The rows of a group lie close to one hidden flat surface of 11 dimensions, which passes through zero. Surfaces can cross.
Some rows, each with its group after it:
[-20   4 -25 -14  -7   8   6   1 -24 -14  -4 -51  -1  12 -18  12   3]
Rolum
[-12  16  13  15  -1  -3   0  -6 -22   4  25  25  15 -19 -21 -20  42]
Rolum
[-11 -15  15  -2  -6   3  34 -15  16  16   3  -6  -8  -1  -5   3   3]
lumil
[ 13  -3  35   9   9  15  14 -23  13  23  16  24 -13   3   1  11  17]
lano
[  3 -10  -2 -10  -3  -6  -4   3   8  -1 -12  -2   4  -6  -7  -9   1]
lano
[  7   3   5  24  -2   6  13 -21  11  10   0 -13   2   3 -16 -32 -13]
kofub
[-24  -5  -4  13 -13  -5 -13  26  11  17  -1  12  12  -2  11  -1  12]
lano
[-10 -26 -24 -36 -15 -12  10  22   9  -1   1 -10 -13   4  -8   8 -30]
mes
[-22   4   3  -8   6   3   8  10   0   7   9  -5   0   4  15  16  26]
ral
[ 27  11  12  10   0  -4  16 -14  15   4  15  13  24   0 -10  11 -20]
lano
[ -3  -3  -6 -17 -24   2   4   7 -23  -3 -10  -1  12  -3   3  26 -11]
kofub
[  9 -21  21  12   6   6   7 -25  26 -21 -32  -4   1  25 -11   4  -8]
Nivag
[ 17   8   8   6   2 -19  22 -14  16  22  29  17  -7   0  -8 -17   1]
Rolum
[ 20   5 -15 -10 -18  13  -1  -6 -39  10  32  -1 -21  22 -26  31 -28]
ral
[ 0  8  6 -1  0  0  3 -1 -8 -9  1 12  6  5 14 11  0]
mes
[ -2 -27  10 -54  11  -1   5  13  13 -28   1  11   7   2 -18   7   5]
ral
[-18   4   5  -3  11  29  -3  20  12 -18  17  -2  28   6   2  -3 -21]
lano
[ 17   8  -8 -21  12  10 -34  20   4  -9 -21 -13  16 -11  16  -4   6]
lumil
[-20  -4  -8 -13  -4  -5   9  12  -4   4   6  -6  -5  -7   0 -14   4]
kofub
[ -2 -32  13 -24   0  -3   5  18  41  10  10  20   5 -13 -18 -15 -10]
Rolum
[ 17  16  18 -15 -18   0  17 -18 -27  20  -5  20  10 -22  14   4  14]
lumil
[-18 -12   5   3  16  14 -10   0  -4 -29 -11  -1 -11   4   1 -20  -8]
ral
[  0  26   4   9  17  14   9 -14 -16   3  25  -3 -13  12  13  -3   9]
Rolum
[ -4   6   0  -5  11   2  -4   1   2 -22  -5 -17  20   8  -5  22  19]
Nivag
[ -2  -1  -2   7  -3 -10  10  -3   7   7  -3  -5   2  -5   1   2   2]
ral
[ 25  18   5 -24  28  -6  10   0  27 -11   5  -6  12  20  20  -4   5]
Nivag
[-14  -9 -11  -6 -10  -3  -6  10 -11  -6 -11 -12   0  -2  -1  20  -1]
kifub
[  8  17  -4 -10 -21  16   8  -2 -16  19 -15 -28  24 -22   6   8  -4]
Rolum
[-47 -10 -16   4   2 -14  10  14   8   6  -1 -20 -21   7  12 -29  21]
kifub
[  0   6 -15  42 -25 -35  -2  -2   4  16 -15   7  13 -12  -2 -16   3]
kifub
[ 22   6  -8 -27  13 -13   8 -20 -17 -14 -16 -18 -26  -1   8   2  11]
ral
[-14   3   8  10   0  10   4  -3  -4  12   8  -6   6 -19  -9  -2  21]
Nivag
[-10  -7   3  12  -9 -15   2 -10 -20  -6 -10  12 -12 -10   0  17  16]
Nivag
[ -5  -1  10  16 -14 -18  16 -13   6  11   0   4  17  -4 -22  21  33]
lano
[ -7 -12   2 -21  31  11   2   1  12 -12 -10 -20 -43  26  33  23   6]
mes
[-29  -3  -1 -33  28  15 -20  40  20  12  -1 -14  -9 -27  39 -19  32]
lumil
[ -1   6 -22 -16 -12 -25   8  16  12  13  -8 -30  20 -19   0  10   9]
Nivag
[  3  -8   8 -19  12   8   4   6  18  14  22   8 -16   3   0  -6  -3]
kofub
[-16  -7  -5  -3   6  20 -27  26  -5  -8   2  10  -6  -2  16 -14 -11]
Rolum
[  1 -10   5 -17 -17  10  10  -9 -17  12 -19 -12  -4 -23   1  12   3]
kofub
[-13 -15  14 -23  -4  20   5   4   1  15 -12  -6  -3 -23   6  -4  14]
mes
[  0  13   8  24  -7  10   8  -4  10  44   5  -2  -5 -11  26   5   8]
mes
[ 20   7 -15  -8  -6 -24 -15  13 -17   7  12  29 -16 -16  10   0 -13]
lano
[  0 -11  11  31  -4 -24  -8 -13   9 -16 -29  25   6   6   2  10  17]
Rolum
[ 12 -15 -21  -1 -13 -18 -37  18  10 -11 -52 -13  11 -19   7   9  -7]
kofub
[-3 16 11  8  6 -6 15  1 12 10 11  5 14  5 18 16 17]
Rolum
[ 20   4 -10 -10   1  15  -1  -9  10   3 -13 -44   0   8 -19 -13 -14]
kifub
[  1   1  -7   0  -9 -10  18   6  14  12   7  -8   2  21   9  23 -16]
kofub
[-12  -7   4  11  -6  -7  20  -5  18  27   9   6 -17   8   6 -18  -1]
Rolum
[-13   3 -12   7  21   4 -27  17  -4   4  10   3 -32  -1  18 -16   9]
kofub
[ -1  13  -1   7  -9 -11  23  -4   4  27  25  -8  11  -5  -6  22   8]
Nivag
[ 20   8  15  -6   3  -1  35 -40 -11  -4  11  -4  -2   4 -24  -4   0]
mes
[ 11  22  11 -11   5  10  -6   6  -7  13   5  17  15 -21  26  -9  13]
Nivag
[-17   1   5  -5  10  15  -5  25  23  18   2   6  -5   6  41 -21  -6]
mes
[ -2  -5  18 -33   8   4  20   6  23   5  -5  -3  12 -14  17   3   8]
lano
[ 11  15  -5  10   2 -12   2  -3   8   9   8   8   2   4   6 -17  -5]
lano
[ -6  11  16  39  -6  -5   5 -13  12  24   0  12  13 -15  -2 -35  22]
kifub
[ -2  -4  13   5   6  -1  -4  -1   7 -14 -23  12  12 -16  16 -19   3]
ral
[ 15  10   8  16  22 -12   7 -16  19 -10   8   7  -1  13  -5 -16   4]
ral
[ 29   3  -4  20  -8   2 -10 -20  -2 -15 -33  -9   5  16   4   4 -34]
ral
[-11 -14  15 -25  -7  33   4   1  -5   6 -17 -11   3 -10   4 -10   3]
lumil
[ 17  15 -29 -18 -14  -4  -8   4 -33   3  -5 -37   4 -29 -17   7  -6]
Nivag
[-17 -10 -12  10  26  -8 -27  12  10 -15  -6 -19 -29   7   2  13  27]
kofub
[ -3   5   9  -4   0   0   3   7  -9 -16  11  33  15  11  18  17 -12]
mes
[-2 20 -7 28  9  4 -3  9 26  7 18 -9 16 33  5 -1 -6]
kifub
[ -4 -18   3 -27 -12  18  14   1  -3  21   8  -8 -14 -12 -13   5  -8]
kofub
[ -7  -8  10  -2   4   6  23 -19  -1   7   7  -6 -20  -9  -8 -11  -2]
ral
[ -4  13 -20  35 -27   3 -15  -1 -42  13   6  -2  -3  -8  -8  10 -16]
mes
[  3  -1   1 -18   8   9 -34  17 -11 -24  -9  14  23 -24  -8 -21   8]
Rolum
[ 17   1  -8  -4   0  -2 -12   5   6  -2  -8   4   4  -1   0 -20 -18]
lumil
[ 17  21   4   2  28  15 -18   6  20 -13  11  -6  25  19  -4 -12  10]
kifub
[-11   6  11  35  22   7  -7 -26 -15  -2  16  -7 -27  -7 -22  -2  41]
kofub
[-22   1 -23  19 -26  -4  -6  23   5  19  -6 -16  19  -2   2  -6 -11]
mes
[ -7  -2  -8  27  -8   5 -23   8  -4 -13  -7 -12  24  -1 -24  41   3]
lumil
[-15 -13  -3  -4  -2  -3 -17  33  38  -1 -22  -1  27   6  18  -3  -2]
mes
[-13   4  24  16  14  23 -10  -3 -11  -6  13  27   0   2  13  -4  13]
kifub
[-22  -3 -12 -12  -3 -11 -11  20   1 -14 -26 -10  13  -4  16  -6  19]
Rolum
[  0  27 -12  25 -27 -27   1   0 -32  22 -18  15   3 -16  54  19   2]
lumil
[  8   6   4  21  10 -19   6 -10  16   8  13  13 -14  30   9  17  12]
lano
[ -4  11  15   1   3  15 -11  12   0   0  25  19  35  -7 -13  25  19]
kifub
[-23  -7  19  22  -7   0  36 -14  27  32  11 -12   9 -12 -10   9  26]
Nivag
[  5   0  10   2  25  22 -23   5  19 -24  -4   4  10  17  -4 -29  -6]
kifub
[-11  -9  -1 -12 -16   3  -1  18  -4  15  12  11   8 -10  -2  30  -2]
kofub
[  6   5  10  14  -7   5  -7   6   9  22  15  22  18 -15  -6 -23  -7]
mes
[ 16   2   0 -23  18  -1  -9  -1  -8 -10  -5   8 -22  -7  19 -28  -4]
mes
[ 30 -14   7  -9  10   6  -4  -6  22 -12   1   9  -2  13 -19   0 -31]
lano
[ -6  -6   9  -4  -1   9  -3   3 -19  -9  22  27 -10  13  -9  17  -2]
Nivag
[ 12   4  16  25   5  12   9 -16  19  14  19  13  -2  15 -10 -24 -19]
lumil
[ -6   5   0  16   6  43 -33   8 -20   0  -4 -13  -5  -8   1  -7  -5]
lumil
[  7  -6  -9 -10 -10 -46  41 -12  12  10  13  -2 -12  -8  -8  13 -10]
ral
[-14 -26  17   1   1   9  10 -12   0 -12   0  16 -22  21  -8  14  -3]
Nivag
[  1  -5   4   7  -1   0 -13   5  13   2 -25   2  14 -26   5 -29   3]
ral
[ -5   0   1  21  21  -8 -12  -5  18  -6 -20 -17 -12   2  13  18  37]
kofub
[  9   8   2  -4  17  11  -2   4   6   1  28   7  -3   7  -1  -8 -14]
Rolum
[ -2  -5  16   3   8   6  -4  -8 -14   3  23  38 -24  -2  -1 -19   4]
Nivag
[-15   4 -11 -16   6   8  10  11   2   4   7 -29 -10  22  13  15   2]
lumil
[  5 -16  11 -27  20  12  12  -3  29 -11  -3 -14  -5  11 -11 -16  -8]
lano
[ 11  13  -8   0   6  -1 -22   8 -13   1  -5  -6  -1 -20  10   5   8]
lumil
[  2  11   2  19  22   9 -22  -4   4 -29 -13 -11   8  22   0  -1  19]
ral
[-31   3 -15  -1 -11 -22  -3  24 -10   8   0   3   6 -17  20  10  26]
kifub
[-10 -13  14  -9   2  15   7  -9  -2  -8 -12  -6  -3  -5  -6   8  12]
kifub
[  6  10  21  14   1   1   4 -12  -6  24  21  32  -7 -12   4   1  21]
lano
[ -1   8  16   7  10  19   8 -25 -20  -5   3  -3 -15   6   1   4  14]
lumil
[-12  -7   8   8   3   1   0  -4   0  -3   9   8   1  -5 -19 -12  13]
kifub

New rows. What belongs after each?
[-25 -15 -28 -10   7 -39  -4  20  11 -14   1 -20  -9  -3 -18  14  26]
kofub
[-17  -4   0  23 -11  14   6 -13  -5  14  -6 -20  -4 -15 -17 -28   1]
kofub
[ 15  18 -21  -4  19 -22   0  -2  10  10  11 -24 -18  14   1 -10  24]
ral
[ 65  21  -2 -23   3 -11  -6 -13   2  21   0   8  -8  -2   7 -22 -11]
ral
[-22   8  -5  -8   4   7   5   8 -25  -8  25   5 -11  14   8  17   4]
kofub
[ -7   2   3  -6  14   5  -1  15   8 -12  31  11   5  24  -6  22  -6]
kifub
[ -7   0  14  24  11  -6   9 -10  17   7  12  22 -16  23  15  -4   5]
Rolum
[ 21   8  17  15  11  17  -9 -22  -6   3  -4  -5   2 -20  -9   5  16]
lumil
[ 32  32   3   5   5  -6  29 -28  -4  33  37  -3  -6  -8  -9  -5   1]
Nivag
[ 13 -11  -5   2  -3  -5  -7   1  11   4 -12   0 -11   9  -3  -3 -15]
lano
[ 15  18 -14  24   3 -37  13  -7  24   8  22  -8  19  -2 -25  -2   7]
Nivag
[  0  -1 -10 -14 -13   7 -13  12 -13  18  -6 -11  -2 -23  -4  -4   9]
ral
[  8   2   5  -1  -9   2  -5  -7  -5  -3  -9 -13  33 -23 -34  11  28]
kifub
[-15   0  -8 -13  -2   1   4  16   8  -1  -4 -17  10  16  12  17   4]
lumil
[ -9  -6  -2   7 -11  14  11  -9   0  -4  -3 -23  14   2 -28  13 -12]
lano
[ -3  14  -4  -7 -10   0 -18  26 -23   9  15  30   5  -3  32  38  -2]
kofub
[ 18   9 -11 -12   7  -7  -9  -4 -22  -9  25  -3  -9  -5 -31  15  10]
lumil
[ 28 -11  18 -10   2  28  -8  -2  16  23  -3   4 -14   5  10  27 -20]
kofub
[ 21  -5  19   7   2  -2  -8 -18  -9   3   4  37  -9 -21 -12 -13   4]
Rolum
[  5  -5   1  -4   1 -17   2  10  21   7  15  19   5  -9  -6 -28 -12]
ral
[ 19  13  -2 -22  14  12   9 -16 -12   6   3 -27 -15 -11  -3 -17   5]
Nivag
[ 10   1   2  -6 -10   3  -9  12   6   9  -8   5  26 -21   2  -1  -6]
Rolum
[ 23  17  -3   1   9 -19  11  -5  12 -12   4  18   8  27  21 -11 -26]
mes
[ -9   0 -17  11  -2 -29  11   5   4 -11  -9  -3 -10   9  22   0 -20]
ral
[ -1  22   2  15   6 -13   2   1   5  -5  33  13  35   6 -26  -5  23]
Rolum
[-24   4  -5   4  15   8  -3  -1  -2 -10 -22 -36  -9  -1  17  -6  25]
Nivag
[ 25 -19   0 -26   3 -10  -6   3  20 -33 -22   4  13  17 -15   3 -26]
ral
[-28  -5   7  11  -5  15  13   8  15   4  13   4   9  28   5   0 -10]
lumil
[ 29 -12   1  -2  15 -20 -15  -2  23  -1  -2  10 -22  -2  -6  27   1]
mes
[  1  -8 -13  13  -8 -42  25 -15  10   5 -18 -10 -27  11  16  11  -4]
Nivag
[  9   0   5 -19   3  14  28 -18   9  20  24 -33   3 -15 -42  -3   7]
Nivag
[-19 -12  27   5   4  29  -4   9   9 -17 -12  28  21  10  24  -2 -18]
ral
[  8 -19   9 -30  14 -20   7  -8   5 -34 -15  16 -14  15  -3  13  11]
Nivag
[  5   0   4 -30   9   2   2   7   8   3   4  -4   6 -12  -2   2  20]
lumil
[ -4   1  -4  -9  16 -19   7  14  36  -3  14   1  10  18   1  -3  13]
ral
[  8   5   9  36  -2 -21   4 -19  18  11 -14  15   7  -8   2 -44   9]
kifub
[ 18  39   3 -10  11  19 -15   0 -38   6  13   2  11 -18  25  22  24]
kifub
[-22 -10   0   3   7  10  -1  -3  -9  -3 -11 -15 -19 -12  -1 -15  18]
Nivag
[ 16   6  -7   1  -3 -13  -2 -13 -14  -7   5  -7   6  -8 -31   7   9]
kifub
[-23  -6  -1  -8  11   4   7   6   1  -7   6  -6 -19   7  14 -14   0]
ral
[ 17   6  -4  31  -3   9 -12 -24 -14   5 -18 -16 -19  -2  -2  -7  -8]
kofub
[ 24  12  11   9   7  12 -23  -4 -10  -5   0  23   9 -11   4 -20  -7]
kifub
[-19  -4  12 -21  10  35  -2  20  16 -11 -13 -21  23   5  23  35   4]
Rolum
[-13  12  18   9   2  14  19 -21 -16   1   5  -2   1  -7   0  -7  25]
kofub
[ 16  28   4 -12  12   9  25 -22 -19 -13  10 -18   4  -2  13  23 -13]
lano
[ 12  -5 -13   4   3   1  12 -13  16  13  12 -27 -18  10 -23 -25 -26]
Nivag
[  6  -6  -5  -9 -10 -13  18  -7  24 -10 -34 -24  22   9  -1  -8 -15]
kofub
[ 18   6  -2   1  21 -21  -4  -9  14 -18   5   1   5   4 -19  -7  22]
ral
[  3 -14  23  13 -16   3  22 -17  28  14 -28  -3  22 -25   1  -9 -10]
ral
[-30 -19  -9 -16  -5  16 -12  19 -16  -2   4   1 -25  -1   5  -9  -8]
Nivag
[ -5  -2  14 -14  18  30   6  -9   4  -4  12 -22  -1  11 -14  13  19]
lumil
[ -3   2   1  10  -6  20   3  -5  -7  40   5 -13 -24 -19   9 -21   4]
mes
[  9 -21  37 -16  16  22   6 -23   4   0   4  16 -20  -4 -19   8  26]
lano
[ -6  -1 -13  37 -16 -22  14 -14   4  14  -9  -7 -14  10   3 -13 -14]
kifub
[ 44   5   1 -30  16 -21  13 -14  22  -7  -2  -5  -3   3  -5 -10  -5]
kifub
[ 14   4   9 -12  -1  22   3   4   4  20  25  16  -1   4   1 -15 -25]
Nivag
[ 19  30   3 -17  -5   4  12  -7 -30  14  16  -4  12 -20   7  30  18]
Nivag
[ -9   0  12 -21  20   3  10  -3  15 -13  -3 -18  13  -6  -7   1  34]
Nivag
[  2   5  -9  -5  -8   1   8  -5 -10  15   5 -17 -13  -7  -2   1  -1]
kifub
[ -4  -5   6  -5   4 -11  16 -13   4 -10 -15  -3  -5   5   9   3  10]
lumil
[-24  -7  -6   5  12 -26   1   4  -4 -29   6  11  -8   9  -4  12  17]
lumil
[ 13  -1  -6  16  -7 -14   1  -4  20   0 -11  -5  12  12 -13  -9  -7]
lano
[ -3   1  -3 -37   8   3  -9  24  19  22   2  -8   6 -13   7 -14  35]
ral
[  2  -7  -1  -1   9 -20  35 -12  24   0  16  -1 -19  16   0 -11 -24]
ral
[ 30  15 -27   5   0 -17 -10   0   4  40  -4 -14 -37 -17  18 -61 -19]
mes
[ 26  -1 -12   9 -12   4 -10 -13  -8   0  -1 -13  -4   5 -30   1 -21]
ral
[ -2  10 -11  -7  17 -24  -1  10  -2 -30  23  17   5  20  -5 -15   0]
kofub
[-26   5   7  16   5 -15  34  -1  24  27  27   0  -3  -5  11  -4  17]
ral
[ 15  -4   4  -8 -33 -26  12  -1  -5  10 -12  29  26 -20  -6  -3  -9]
lumil
[ -3 -25   9   0 -10   3  13 -13   5   2   0   4  -9  -6 -29 -17 -14]
lumil
[ 12   4 -26   1  -7 -15  -8   8   1  -2  -2 -12   0  11  -8 -23 -25]
Rolum
[  1 -29  -3 -33  -4 -26  21   4  27  -9  -9   0  -1 -12 -17 -12 -18]
ral
[-10  -9  -6  11  -3 -28  -4   1  -1  -6 -18   8 -10 -13   6  -5  14]
Nivag
[  9   6   6   2  11   2 -14  15  20  -8  13  23  20  12   6  -1 -11]
kifub
[  8   6  -5  14   4 -14  -2 -11 -14 -12  -8  12 -13  -7  14 -16 -15]
ral
[ 15  20   5   8  15  -1  11  -2  42  17  15 -15  29  16  -5 -12  10]
kifub
[  2   7   2 -15 -16  11   9  -1 -26   6  -1   4  -1   0  19  12 -16]
kofub
[-27 -15  -4  -4   9  -9  15  15  22 -18 -15  -2  -6  11  30  -9 -22]
ral
[-13   5   1 -17  -6   1  14  15   5  14  26  -4  25 -12 -17   6  17]
Rolum
[ 19  11  23 -48   6 -11  35 -12   0  -1  -2  17  11  -6  28   8  17]
kofub
[-25 -10   2  10  -9  10   2   3   2   6 -25 -11  -5   1  20  -3   1]
kifub
[  3 -18   1   2 -17 -18   4   2  24  28 -14   4  -7   0  -1  -3   9]
lano
[ 18  14   5   0  -6   6 -11   9  13  21  12   8  30 -20 -12 -20   1]
kifub
[ -1 -13  13  -9  20  -8   7  -5  28 -15   6   6   3   0 -19  -8  15]
lumil
[  2  12  -2  23  -8  -2   6 -15 -22   7  14   2  -6  -7 -15 -17  -2]
kofub
[ -6   8   1   3  -9  -5   7   6   9  27   2  -2  11 -16   7   7  21]
ral
[ 16   2  -1  26  -5  -9 -17 -10  -2 -23  -1  15  28  -3 -43 -29 -18]
kofub
[  5 -13  -4   2  -4 -14 -23  18  28 -12 -37   2  29 -12   4   3   4]
kofub
[ -9  -7  32  28   1   6   5 -11  16  -9 -15  34  16   8  16  12   4]
kifub
[  5  -7   3  20  -3 -19   8 -15   7 -13  -7  10  -2   8  -9  -1  -9]
lumil
[-10 -20 -19  11 -21 -28  16   2  23   8 -24 -26   3 -15 -10  -6 -24]
ral
[ 14  17  -6 -18  12  15   5  -3 -11  11  12 -18 -16  -2  18  -9 -18]
Rolum
[ -8  -4 -14 -10 -23 -23  26  -3  -3  27 -22 -25 -12 -20  20  22   9]
Nivag
[ 12  -5  11 -12   1  16   6  -9 -10   6  36  12  -8  -5 -37   4 -10]
kifub
[ -7   0 -19   8 -19 -21  11  -1  -9  19   2 -14 -11  -6  -4   4  -2]
kifub
[ -8  -4 -12   9 -14  -2  -6  12  -3  -3 -10  -3   7   3   2  11 -17]
ral
[ -6  -3   6 -11   4  -8  24 -14  17  -6 -35 -30   3  -1  16   5  24]
kofub
[  2 -14   8 -30 -34  14  -7  24   6  23 -16   5  40 -26 -10  29   8]
ral
[  1  -2   3 -24  -2 -13   0   7  -7 -30 -11  35  16  20  10 -32  -6]
lumil
[  5   5   6   3   4  19   4  -9   5   7  -1 -19   4   5  -4  -1   2]
kifub
[ -6   2  10 -11  42   4  -1  -7   6  -7   9 -13 -27 -17   8   3  42]
lumil
[ 15   1  11 -31  -8  19  -6  12  12  31 -18   1  11 -17  26 -14   2]
ral
[ 10 -14   6 -24   2 -11  15  -7  20   5 -13  -6  -4 -19  -8 -17  10]
Nivag
[-18 -14   4  26  -4  21 -12   5  20   6 -12   2   0  20   4 -43 -15]
Rolum
[ 15 -18   7  12   5 -19   2  -5  27  -2   0  23 -11  13  -4  16 -17]
Rolum
[ 10   8  -7 -36   5  14 -19  14 -24 -15   9   9   6   5  -7 -19  -1]
lumil
[ 16  -5  12 -10 -12  28  17  -7  14  26  20  -8   6  23 -23  24 -18]
ral
[ 21  24   1  30 -18  42 -22  -3 -11  32   0 -11  25 -10  -4 -11 -22]
kifub
[-17   1 -21  20 -15 -34 -20  17 -13 -16 -13  15  13 -10   2  11  11]
kifub
[  6   9  19  -5   0  38  11  -7  -6  21  32  -4   5   2 -13  25  -2]
kifub
[ 24  -2   5  -8  -7  -1   4 -20 -33   3   8  20 -31  -6  -7   4 -13]
Nivag
[ -2 -14  10  -8   7  13 -14   5   3 -30  20  20  20  14 -49 -11  -2]
lumil
[  9  -4  -8 -15  13 -16   3   4  24  12   0  -8 -24  -7   8 -36   0]
kofub
[ 28 -16  16 -27 -10  31  -1  -3   6  19 -13  -2 -11   0   9  31 -27]
kofub
[-39 -14  -4   3 -31  18  12   9 -18   6 -22  -9  -2  14  22   9 -14]
lumil
[ -3  15  14   5  -4  24   9  -2  -4   6  18   4  27 -14   0   4 -14]
lano
[ -2  -5   0  -8  -7   7   4   0  -6   4  -8 -10  -1  -7   2  29  -2]
Rolum
[-11  -8   9  16   7  -9 -11   7   6 -18  26  41  11   5 -25 -23   0]
lumil
